Each new row is followed by what is left after taking away its nearest point in the smallest flat space through zero that holds the last named rows.

Z_472 (5 x 15):
[[-17  33 -10  32  -2  -2  19   0  42 -27 -24  15  20  -8 -18]
 [-11 -47   8 -23  14 -12   5  37  15 -29 -22  32 -11  17   2]
 [-25   4  21   3 -14  39   8   7  25  -4  -3  17  -2 -24 -25]
 [-18 -15   3  11  -5  -2  29  -7  52 -15  27  31  -5   5  -2]
 [-11 -24  13  14  12  29  -7  28  25  -3 -18  -3   5  -6 -10]]
New rows:
[ -5  -5  23  28  14 -28  -3 -18 -25  11   7  -8 -24   6   1] | [-15  -3  28  29  12 -19   0 -10 -15   2  -5   2 -22   0  -9]
[-18  28 -16  10 -13   1  -2  -9   2 -16 -16   0  -7 -43 -24] | [ -7 -10 -17   4   1  -9  -7  -3   0  -7   2  -7 -16 -24  -5]
[-17   1  -6  13   0  16  18  -9 -12   0 -22  33   0   5  -1] | [ -8  -7  -8  16   5  15  12 -12 -18  11 -12  20   0  10   8]
[ 12 -43   6   0  -4  43   9  43 -11  -1  20 -43 -22  -7 -11] | [ 12  -2 -15   3 -13   7  28  23  -9 -23  13 -26 -14  -2 -12]
[ 43  12  -1 -22  11  32 -19  13   2   1 -21 -38  -8  20   9] | [ 31  18  -1 -25  -1  23   3   0  23 -12  -4 -12 -13  20   5]
[ 15 -22   0   0  -4  -5  14  -5  -9  24   4  -7   7  21   8] | [  5  -7   3   1 -10   2  18  -2  -4  14 -10   2  11  11  -5]

Z_419, 5 rows:
[[ 10 -36 -12  -8   5  19  -1  45  -8   0  -4  18 -13 -16 -10]
 [-44 -31  21 -10  23  12  -4 -12 -12 -20  -7  -5  -7  -5   3]
 [-25  24   7 -10  12 -18   6  10   0 -13  12 -11  -3 -34  -1]
 [-26 -58  -1  29  29   5  12 -12 -23   9   7  28  13   4  11]
 [-41   7  27 -12  25  -1  27   2  24 -23 -16  25  -6 -14  53]]
New rows:
[ -2   4  -3  43  -2  42   3   8  -5  -2 -13   5   5  -5 -14] | [ -8  19   2  38  -2  36   4   4   0  -7 -13  -2   4 -10 -11]
[ -4   9   2 -34  21  -3  -4 -10  20  14   9 -19  -7 -43 -20] | [  9  -8  -2 -20  18   6   1 -21  23  26   1  -1   0 -19  -7]
[-43  16   0  43  -8 -33  -8   9  14 -22  11  -4 -27  24  -5] | [-27   2  -6  39 -14 -20 -12  24  15 -19   4   3 -33  30  -9]
[-11  22 -11   9  36  -1   5   2  -6 -11 -43 -24  -6 -11   6] | [  5  12 -21  18  30   2   3   3 -10   0 -41 -18  -2  -2   1]
[-15  -8 -31   4 -11  -5   3  -8  -1   6  13  -7 -14  -6   3] | [-13  -6 -27  -2 -14   0   3  -7   6   2   5  -6 -18  -1   9]

Z_957, 5 rows:
[[ 17  17  -6  -8  10  13 -17  -5   9 -19  24 -39  18 -32 -31]
 [ -2  20   0  14 -12  -7   1  16  -8 -23  -2   1   1  15  -1]
 [  7 -10  17  32   0  -4 -24   2 -40   1   8 -31 -12  15 -27]
 [ 40   5  11  -2 -18  13  12   9 -21   3 -19   2   5   1 -36]
 [ 18  25   9  13  -7   2 -13  22   4  15  14  27  16  -6   4]]
New rows:
[ 14  17 -11  12  17 -23  21  12   9  -1  15  17   9  13  -6] | [ 11   0 -11   8  24 -21  21   0   4   4  13   4   2  11 -12]
[ -3  21  -5  19  -1  -7  -7  29  13  14 -17  26 -31   4  18] | [  3  10  -9   6   7   1  -7  13  12   7 -16  -4 -31 -10  -3]
[-21  -4   1 -20   1 -32  -3  19  34  40   8  23   4  12  -5] | [-13  -1   1 -17  -4 -30  -2  18  19  17   4  -4   2  15 -30]
[ 15  16 -26  26   1 -22  19  10   3  15  18  16 -12 -15  -1] | [ 11   4 -29  20   4 -21  24   0  -1  10  12   1 -19 -14  -7]
[  8  -9  -2   0 -27  -3  16  -5  30  14  -5  -8  -2 -21  30] | [ 11  -6   4  15 -30  -6   7   0  14   6  -2 -21  -5 -13  18]
[  9 -26  11  34  10 -27   5   8   6 -12   8   4   6  -7 -11] | [ 10 -25   6  22   9 -24  14   5  15 -14   3   8   9 -12  -9]

Z_239:
[[ 27   9   9   3   4  20  -5 -15  18  -4 -14  20 -12 -26  10]
 [-27  17   1 -27 -29 -31   0  -4  -1   0  24  -3   2  -4   4]
 [  3 -15   7   2  -9  16   0  -5   0 -17 -24  -8  29   2  15]
 [-11 -13  11   4  -9  -3  20   5  28   8  -4  -5 -23  29  11]
 [  8   8  16  15 -23  -4  14  41  -7 -13   1  -6  18   5 -31]]
New rows:
[ -8  -7   4   8  24  19  11  17 -29 -19  -4   7   3 -23  18] | [-18  -3   9   1  13   7  18  18 -17 -14   5   8 -11 -17  21]
[  5  -1  -9   4 -12  25   8   4   4   6 -28   2  12  19  15] | [  1  14 -16  -4 -10  11   3   5  -4  13  -9   7   3   9   4]
[-18  -8 -23  19 -17   4  -2  25  28   3  14  29  -8   0  -2] | [-18 -12 -29  16 -12   9 -11  16  17  -2   9  27   7  -7   4]
[ 14 -20  -4  19 -17  27  15  17 -16 -28  26 -10  24 -18  21] | [  6 -16 -10  13  -8  17  16   8  -7 -12  40  -5  -4 -14  24]

Z_735 (5 x 15):
[[  1   3  25   7 -23  20  11  18 -11  11 -14  -1 -13  17 -10]
 [ -7  20  -5 -36  -4   7   3   8 -20   4 -47  -2  -8  -3   8]
 [  5  16 -14 -11  16  -5  -6   6  -1 -35  32   3 -31  -5  12]
 [ 17   8 -20 -34  43  -6  -4 -13  21  15 -12  -9   2 -12  18]
 [ 17   3  -9   2  29 -22 -30  10 -12 -13  11   2  -9  17  25]]
New rows:
[ 22  28 -11  29  -9 -28  -6  18 -19 -15 -10 -35  -5  14 -25] | [ 21  27 -17  19  -3 -22   6   5  -1  -6 -10 -39   1  -1 -30]
[ 15 -13 -17  -5  14   1  -7  12  47   4  20   4  -6  -2  -7] | [  0  -9 -14  -5  -9  -1 -11  21  20  -1  -5   9  -2   3  -8]
[-21  -7  -5 -17  29  32  13   8 -21  29   9 -18  -9  -8 -29] | [-24 -13 -10  -4  29  16  -3   9 -33  18  16 -13  -2  -3 -23]

Z_816 (5 x 15):
[[-13  30   2  -9   5  27   1 -30  12 -11  18  10  12 -21  10]
 [ 14  -6  -4 -13   0 -14  35 -14  19 -24  15  28  61 -15 -10]
 [ 11   6  -9   3  -4  -7  18   0  -7  -7  30 -13  13 -37  20]
 [-21  16  36  11   5   4   7 -16  15 -35  27 -11  22 -38  27]
 [ 42  -4   0  10   4 -20 -19 -46 -31  -5   2   6   7 -23  26]]
New rows:
[-27 -24  20 -23 -16  12  -3  -9  -2  29   3  43  28   1   3] | [-23 -26  18 -14 -19   6  -6   2 -15  35  10  23  12 -10  16]
[ -5  -4   0  21  -9  21   7 -24  -3  -4   5  16  -6  14   6] | [ -3 -11  -3  23 -12  13  15  -9  -4  -3   8   9  -5  12   5]
[ 11   4 -22  -7 -37   1 -43 -16   5  -3   2  13   0  26   0] | [  0   1 -12  -1 -40  -5 -29   2  12 -13  15  -1   7  13   6]
[-42   7  -2  12  10 -43   9 -14   2  -2  -8   2  20  -3  19] | [-38  12 -20   6   8 -35   6 -12  -4  14 -11   3   7   3  14]
[ -4 -16   7  17 -21 -11  19  28 -17  28  -3  15  15  23  11] | [-10   3  11  15 -17   6  10   4 -15  24   4  19  14  12  21]
[-30 -10 -12 -17 -25   0   1 -10   5  14   5   8  17  -6  25] | [-27 -18  -7 -12 -25  -7  -6  -8   0  16  -3   5  10   1  25]

Z_563:
[[-17 -20 -11   2  10 -21  -4   1   7  -6  -7   6   6   3 -33]
 [-14   5  16 -45  14  -5  49   1 -17  19  12  -8  13  -3  27]
 [-10  27  23 -21 -14  16  34   3  31  12  33  43  -7  12 -18]
 [-14 -16  55  21  -3 -30  17  -3  -1   8   4  32 -27  -9 -21]
 [  5 -13  -1   4   0 -12  24  31  18   8  34 -18   7 -29 -11]]
New rows:
[-23   3  -9 -21  21  26 -27  -1  23 -10   0   2  43  25 -12] | [-12  -5  26   2  16  14 -20   5  11  -2   6  -4  25   3   5]
[  0  -2  13  14  43  -4   1  -3 -10   6  -3 -39   8   2 -20] | [  4  16  17  12  33  13   1  -7   1   7   4 -23   3  11 -20]
[ -5  -1 -13  19   2  43  -2 -14   6  -6  22  15  -1   6 -38] | [ -6 -11  -1  13  12  31   9 -16 -19   0  14  -3   1  -4 -14]

Z_808, 5 rows:
[[ 16  31 -10  25  17 -26  15  -6   6 -13 -20   2  24  19  11]
 [ -8  -5   8  41 -14 -34 -19 -15  -3  17   5  -8  34  -8  15]
 [-15  -4   1  15  -1 -15  -7  -4  -5  29   6 -15  28  10   1]
 [ 12  18 -44  25 -14 -20  15  16  -6  -7  38   2  -7  55  33]
 [-21  -6  -5   5  -4 -58   1  -1 -32  -3   0  -4   0 -20  36]]
New rows:
[-31  17   1  13  -3 -13   2   0   3   4   7  10 -24   5  -5] | [-28  18   6  13   0  -6   1  -3   9   4   1  11 -20   3 -12]
[-10   1  12  13 -11  -8  15   2  20   9  21  -5 -24   2 -16] | [-10   7  14  11  -2 -16  20   0  18   5   9  -5 -20  -2 -16]
[  4 -43  -2 -43  -7  21  10  -3 -19   0   2   2   3  17  14] | [ 16 -31   2 -16  -6   8   6 -14  -9  -8  -9   6  22  15  19]
[  9 -30 -12   5   6  17  10  10   1  -6   0   6  -6   7   0] | [  5 -29  -8  10  10   4   9   5  -2  -3  -8   3   4   1   3]
[  2 -14   4   0   9   0  -1  -7  15   1  15  14   0  -8  10] | [  0 -10   1  -4  16  -2   5  -5  13   3  11  11   3  -2   9]
[ 14  17  -4  11   0   5  -9 -11  -4 -34  -6  -8   3   4  27] | [ -2   5   1  -4   2  15 -12  -8  -9 -12  -2 -18   6   4  16]

Z_876:
[[  5 -10  35  22  -2 -31  -2  10  12  27  -2 -19   7  -5 -11]
 [-24  12 -16  -2  -2   4  -3  25  26  -1  11  -4  18  10 -12]
 [ -3   4  -2  16  -8   4  14  35   8  26  12 -36  13 -14  22]
 [-15 -13  -3 -23 -16  13  -2  -3 -24  -7   5   8 -27  -8   2]
 [  4  46  -5  12   5  -8   3  10  28  -8 -30  32  -6  10 -43]]
New rows:
[ 41  -1   6 -23   7  34   3  -3   9  34 -29   7  -5  11   6] | [ 21 -12   8 -31   2  30  -6   5  17  34 -16   3   2  17  -3]
[ 10 -36 -43  24  -1 -20  27 -30  12 -42  24 -32   1  43   0] | [  6 -21 -32  28 -20 -23  37  -9   7 -28   9 -28 -29  27 -16]
[-14 -43   1   7  18  11 -15  -8   0  -2  11 -17  13 -12   2] | [ -6 -15  -4  13  15  15  -5   1   3  -3  -8  -3  -2 -17 -10]

Z_908 (5 x 15):
[[ 48 -30  26 -57   9 -39  -9  16   9   9  -1 -18   2  10 -34]
 [  2   3  -9  -7 -10 -21 -31 -13   2  -3  -3  29  -6  40  26]
 [ 33 -31 -15 -61   9 -21 -13  32  -1  -1  31  12  17  25  23]
 [ 11 -21 -12 -11 -14   2  -4  13   3   5 -17  -1 -13  44 -21]
 [ 34 -10  38 -12  11 -42 -28  18 -20 -13   1 -20   7   9 -18]]
New rows:
[ 22 -27  15  13  -3  32   4  -4 -14   4   2  22   3  -1 -16] | [ 22 -21  18  10  -1  24  -2 -13 -11   4   5  30   5  -4  -5]
[-19 -30  -7 -22 -23 -21 -27  15 -11  13  -4   9 -45  14 -21] | [-31 -16  -3 -10 -13 -13 -17  12 -16   9  10   6 -34 -21  -7]
[  3  21  -1  15 -25 -11 -23 -14 -27   6  -4  -9  -5  12 -27] | [  3  15 -15  -6 -18  -1  -8  -8 -19  12  14  -4   4  -4 -14]
[-12  14 -22   0   1  34  -3  -9  -9 -20  25  -6   3  17  16] | [  2  12  -1 -12   4  16  -6 -18  -1 -14  15 -16  -2  11  -6]

Z_318:
[[ -8   2  -3  -4   2  12  38  -8 -13   6  -7 -23  11 -12   5]
 [  9   4  28  12  29  -5  -2  21   3   9 -28  11  30  -2   2]
 [-21  10 -14  -4  -9  -3 -30  16 -21 -14  24  19  11  10  39]
 [  4 -27 -10   4  -2   6  29  -2   3  -3  16 -13 -23 -15   2]
 [-24   7 -26   4   4 -22  17  -2 -19  -3 -13 -24  39  18  14]]
New rows:
[ 19 -10   4 -24  20  -6  -7  43   8 -14   2  -1  14   9  -1] | [ 14  -1  -4 -35   5   3   1  25   4 -12   6 -13   6   8  -9]
[  0  13   6  -5   7 -31   5 -13   2  20  17  23  13   9 -11] | [  0   7   6  -6   6 -22  16 -12  -1  19  25  21   6   0  -4]
[  2  -2 -19   3   6 -12  -2  10  -3  37 -36 -25 -17  -9   3] | [  0   2 -17  -2   0  -5 -16  14  -7  33 -24 -13 -23 -11  13]
[-21 -37 -23  24 -11  38  15 -43  -9  25 -43   6 -33  19 -13] | [-25 -31 -14  28  -2  35  -7 -22 -16  21 -41  27 -17  22   9]
